All rows are made from the same 14 directions, up to rounding. Whole rows:
In the rows, zero is written as 128.
[[130 126 158 104 163 103 127 221  86 196 137 150 173 102  97  57 102 157
  107 105 157 138 134]
 [102 115 115 158 145 120 140 119 141 117  91 142 149 156  80 121 122  77
  127 158  70 138 129]
 [152 159 151  49 118  87  80 137 110 131 106 165 183 143 163  86 167  63
  122 147 171 137 132]
 [ 98 138 124 210 162 115 187 122  94 104 126 133 123 178 129 161 129  68
  129 151 116 139 151]
 [130 159 125 130 130 153 122 138 120  93  38 134 161 182 145 138 183 118
   66 151 152 106  90]
 [ 93 136 166 209 205 106 165 122 137 106 130 133 142 133 149 149 155 102
  138 182 111 142 147]
 [119 142 157 186 169 188 175 130 158  84 151  99 129 122  92 140  92 196
   88 136 119 165  85]
 [ 49  85 126 164 161 137 143  65 190 124 143 117  90 112 115 117 124 131
  153 142  83 153 136]
 [126  89 129 107 133 103 119 188  69 143 146 122 139 126  79 133 114 144
  153  76 127 108  78]
 [141  98 136 125 121 125  98 174 115 127 171 124 112 108 123 141 133 182
  162  89 144 116  99]
 [112 113 131 133 125  73 147 164  73  98 143 204  93 136 114  59 120 107
  132  85 201 147 122]
 [167 116  77 121 165 122 127 161 149 132 116 151 116 191 145 165 138  64
  124 134 135  75  81]
 [111 104 126 153 119 119 119 184  89 150 147 101 141 120 165  99 186 124
  157 138 169 129 129]
 [153 159 152 111 110  86  99 137 130  97  90 167 158 138 105 136 106 135
  112 122 117 153 132]
 [149 130 148 129 139 145 135 122 116  93 169 154 161 126  76  97 122  68
  150 161  95 145 127]
 [ 63 110 129 117 166 132  86 139 192 158  95 162 121 173 136 106 133 158
   97 105 140 153 128]
 [171 172 156 123  39 123  93 103  53  86 128 148 158 135  99 173 126 111
  158 119  87 138 200]]

Rows cut short, each followed by the rest of it:
[145 115 119 139  83 175 143 112  67  88 160 147 100 117  93 108 145 115
 150 114]
[130  99 135]
[ 96 115 158 167 157  75 138 117 170 103 136 119 108  81 145 131 120 178
 147 137]
[131 166 117]
[108  93  84 149 146 129 119 134 197 112 138 137  96 176 134 128 128  99
 137 132]
[130 146  89]
[100 131 115 123  96 167 161 107  94 144 145  71 115 124 147 115 128 144
 112 110]
[164 143 128]
[164 144 120 100 149  92 127 171 148 118  53 174 174 142  94  77 118  93
  77 155]
[132 124  82]
[148 158  95 121 118 115 119 116 154 141  92 101 163 204 125 213  91  72
 114 140]
[ 70 140 134]
[153 128 100 160 115 128 110 174 141 135 114 132  90 159 158 189 125 185
 118  92]
[148 102 125]
[171 159 157 112 128 130 158 132  58 111 183  92 166 113 144 142 137  86
 145 147]
[153 128 116]
[ 94 112 133 123 170 105 134  61 193 167 119 110 110  79 142 146 114 135
 148 154]
[ 69 115 159]
[150 149 111 158 114 145 135 197  80 161 135  82 168 189 129 186 113 120
 116 117]
[124 137 135]
[137 139 145 163 154 186 133 167 148 116 195 152 147 159 100  91 106 119
 117 142]
[136 180 138]
[126 121 125 155 126 109 158  93 104  80 115 113 101 119 123 180 134 127
 145 125]
[112 101 100]
[160 150 144 157 153 197 147 137 109 119 130 157 150 136  87 123 132 121
 103 156]
[ 96  96 150]
[119 127 132 109 142 132  80 100 151 123 137 176 118 180 133 171 137  97
 149 114]
[102 116 156]
[153 144 134 108 110 200 133 111 117  97 148 130 103 111 160 100 168 160
 102 125]
[192 101 107]
[127 138 166 134 114 104  95 120 159  68 167 180  97 118 141 114 118 173
 141 104]
[169 184 136]
[152 153 128 106  71  52 108 137 117 126 103 113 136 109 163 143 113 143
 134 115]
[153 159 142]
[145 179 182 168 186 162 155 112 167 116 176 166 122 116 148 128  98 159
 100 153]
[139 159 182]
[163 116 112  94  90  79  93 148 103 135  93 135 124 110 121 160 130 145
 150  99]
[115  83 116]
[ 88 125 144 115 129 179  92 131 103 142 136 155 134 183 101 137 134 141
 119  84]
[121 131 154]
[123 125 121 124 119 145 167 157  95 132 160  38 154 129 114 137 100 144
 116 112]
[148 162  61]
[110 121 105 182 175  75 191 146  90 180  91 109 121 123 160 152 139  88
 131 154]
[120  81 155]
[102 158 145 147 113 181 119  98  94 103 126 167 109 183 152 142 161 128
 106 109]
[158 128 181]
[130 155 154  80 117 160 141  70  79 102 137 132 116 127 123 152 121 140
 110  91]
[147 106 122]
[ 87 131 133 103 183 125 173  87 104 216 132 114 124 112 146 124 108  98
 119 126]
[115  95 181]
[ 99 135 141 113 163 131 148 101 123 168 100 147 110 114 127 124 111 156
  97 107]
[126  99 156]
[129 137 142 121 119 175 110 145  83  89  85 122 184 156 126 103 214  96
 106 164]
[147 106  87]
[132 114  88 172 113 147 157 151 131 133  90  90 122 119 136 117 154 136
 113 157]
[128 105 107]
[142 156 173  81 140 113 122 121  97 143 145  56 175 102 156 191 125 160
 132 119]
[131 128 100]
[119 159 140 130 179 162 154  90 180 152 132 119 148 138 145 124 111 102
  94 173]
[109 146 155]
[ 94 101 122  87 124  89 111  99 140 144 194 101 109 138 145 148 100 100
 180  93]
[133 168 120]
[ 92  79 116 135 150 121 141 117 128 142 117  76 133 102  96 146 136 130
 157 134]
[ 76 102  84]
[166 109 125 139 178 192 146 151 147 149 152 156  91  90  97 123 113 188
 114 117]
[114  53 113]
[152 121 132 112 136  82 117 112 149  94 153 215  84 125  93 124  78 115
 150  96]
[118 129 138]
[119  85 118 127 126 146  92 110 200  88 150 100 136 113 114 114 160 115
 169 168]
[ 92 148  70]
[ 87 110 118  79 143 128 126  56 174 137 156 144 116 140 111  93 100  62
 143 132]
[103 158 137]
[ 94 126 155  96 120 148  75 123 117 129 128 143 155 156 123 119 159 127
 133 113]
[129 145 140]
[124 142 113 102 101  53 150 116 115 187  79 106 132  81 153 104  99 124
 118 131]
[132 133 172]
[117  80 127  80 134  67 108 100 111 137 114 154  99  66 133 108 167 111
 182 119]
[122  62 114]
[104 169 153 178 131 150 138 152 117 130  78  90 161 161 142 173 128 193
  72 126]
[132 159 141]
[114 127 113 109 112 101 154  38 168 121 129  80 113  96 126 155  88 102
 148 146]
[ 78 149 129]
[136 129 129 171 153  85 180 134 118 132 195 104  75  94 197 154 116 140
 158 123]
[183 132 138]
[138 148 195 135 140  93 130 105  82 114 159 146 153  75 105 146 117 133
 167 137]
[ 88 132 180]
[147 169 156 139 162 138 165 164  48 108 108 171 140 171 113 146 121 129
  76  99]
[170 100 118]
[148 124 100 127 116 157  80 156 170 118  96 163 121 172 150 124 170 128
 112 136]
[145 107 117]
[126 131 146 115 107  66  92 108 106 133 126 141 128 115 158 165 147 113
 177 122]
[113 122 176]
[ 93 107 156 150 192 114 174 123  96 128 201 157  86 117 115 124  98 128
 152  92]
[149 128 130]
[153 135 113 121 149  98 130 135 107 133  80 184 102 142 163 144 161 104
 116 125]
[155  53 136]
[139 132  95 155  78 128 123  81 107  91  96 173  96 171  99 177 124  80
 147 121]
[ 73 100 179]
[ 84 119 125 186 133 122 175 114 107  43 109 126 127 173  85 126 128  91
 116 136]
[128 171  74]
[ 92 135 167 150 155 101 152  71 154 110 132 143  99  69 152 103 130 156
 133 147]
[136 148 160]
[145 174 162 115 163  91 129  93 129 139  87 145 163 116 170 154 150  90
 119 176]
[111 105 173]
[174 148 100 115 103 110 120 137 178 165 115 133 138 116 133 109  87 113
 117 153]
[107 145 166]
[129 100 121  87 149 122 158 159  83 168 192  83 147 108 111  96 109  93
 152 114]
[148 126  81]
[ 77 114  98  95 125 153 151 105 117 196  91  41 144 136 134 138 126 130
 101 118]
[114 115 109]
[114 111 121  96 131 147 163 101 129 140 127 109  93  76 115  89 105 176
 103 101]
[152 109  93]
[162 149 111  72  78 101 135 132  80 128 145 120 123 128 170 103 130  92
 125 108]
[203 134 118]
[133 188 190 105 163 134 134  53 154  91 114 155 162 113 143 125 131 107
  99 176]
[117 149 158]
[137 122 101 180 103 148 126 112 176  82  84 141 107 124 137 113 169 127
 123 176]
[114 119 128]
[155 120 114 135 170 138 126 174 157 151  88 141 145 135  99 138 119 145
 100 139]
[97 86 97]
[202 149  92 117 123 193 139 105 219 118 163  82 129 126 126 160  81 126
 110 167]
[ 92 133  93]
[168 154 156 121 111 145 151 127  86 122 206 110 135  80 157  98 133 120
 149 145]
[171 143 152]
[147 144 126  85  33  90 109  86 103  44  92 109 143 119 112 128 131 115
 133 120]
[139 167  84]
[155 129 108 145 122 131 142 131 111 101 120 140 130 142 134 123 159  71
 135 160]
[132 103 119]
[ 94 100 113 131 159 161 116 155 181 165 127 151 139 131 130  27 160 104
 113 166]
[144 145 133]
[179 143 142 186 121 168 154 128 131  79 159 120 120 102  81 175  91 176
 134 137]
[ 79 124 126]
[ 81 146 206 124 129  72 104 151  74 104  94 135 175 105 129 108 155 183
 119 110]
[162 174 127]
[179 141  96  63  50  95  89 148 125 128  87 139 158 125 130  75 134  89
 120 137]
[151 139 120]
[122 142 136 110 149 102 109 141 127 191  95 157 149 132 145 119 130 116
 117 134]
[117 112 187]
[184 140 120 151  90 146 162 136 124 115 151  96 115  64 120 117 103 170
 128 143]
[128 126 128]
[113 126 144 130 120 111 138 111 152 101 113 154 128  90  92  62 107 142
 116 140]
[123 168 128]
[123  87 112  81 141  73 116 155 126 142 171 114 141 131 118 107 117  71
 173 116]
[138 144  71]
[118  99 134 128 136  92 111 165 126 141 132  84 185 119  87 134 123 107
 165 147]
[ 75 153  93]
[132 138 126 160 162 139 139 129 149 108 147 154  91 162 172 157 140 129
 119 126]
[165 118 128]
[104 111 117 131 159 186 178 109  66 175 136  64 137 123 124 152 155 104
 130 136]
[105  62 120]
[ 35  78  98 131  85 102 109 130 109 164  77  73 124 140 120 124 147 155
 140  91]
[117 149 120]
[147 113 134  61 138  61 121 126 129 147 153 104 145  80 138 117 114 102
 164 128]
[135 126  89]
[ 80 118 127 111 122 146 138  95  95 165 125  69 148 128 137 132 150 106
 136 132]
[113 126 139]
[157 125 139  95 138 132 111 119 152 149 122  71 186  76 131 130 157 110
 150 189]
[ 78 106 106]
[ 58 110 109 127  79 189  66 156 145 192 100  99 154 177 128  94 156 163
 109 110]
[121 173 175]
[137 123 112 168 132 122 131 168 111  78 142 172 103 188 140 133 150  95
 132 117]
[175 132 103]
[143 112 103 102 126 155  78 149 158 138 165 127 122 181 148 166 140 113
 149 108]
[133 119 106]
[122 111 143 133 155 145 121 166  70 144 108 122 156 131 106 147 169 138
 134 121]
[112  70 107]
[125 111 135  90 117  80  78  85 199  91 160 134 109 104 175 121 151 112
 177 143]
[144 162 107]
[160 141  88 121 107 174 149 133 159 175 172  71 115 135 144 148  75 142
 111 120]
[130 143 135]
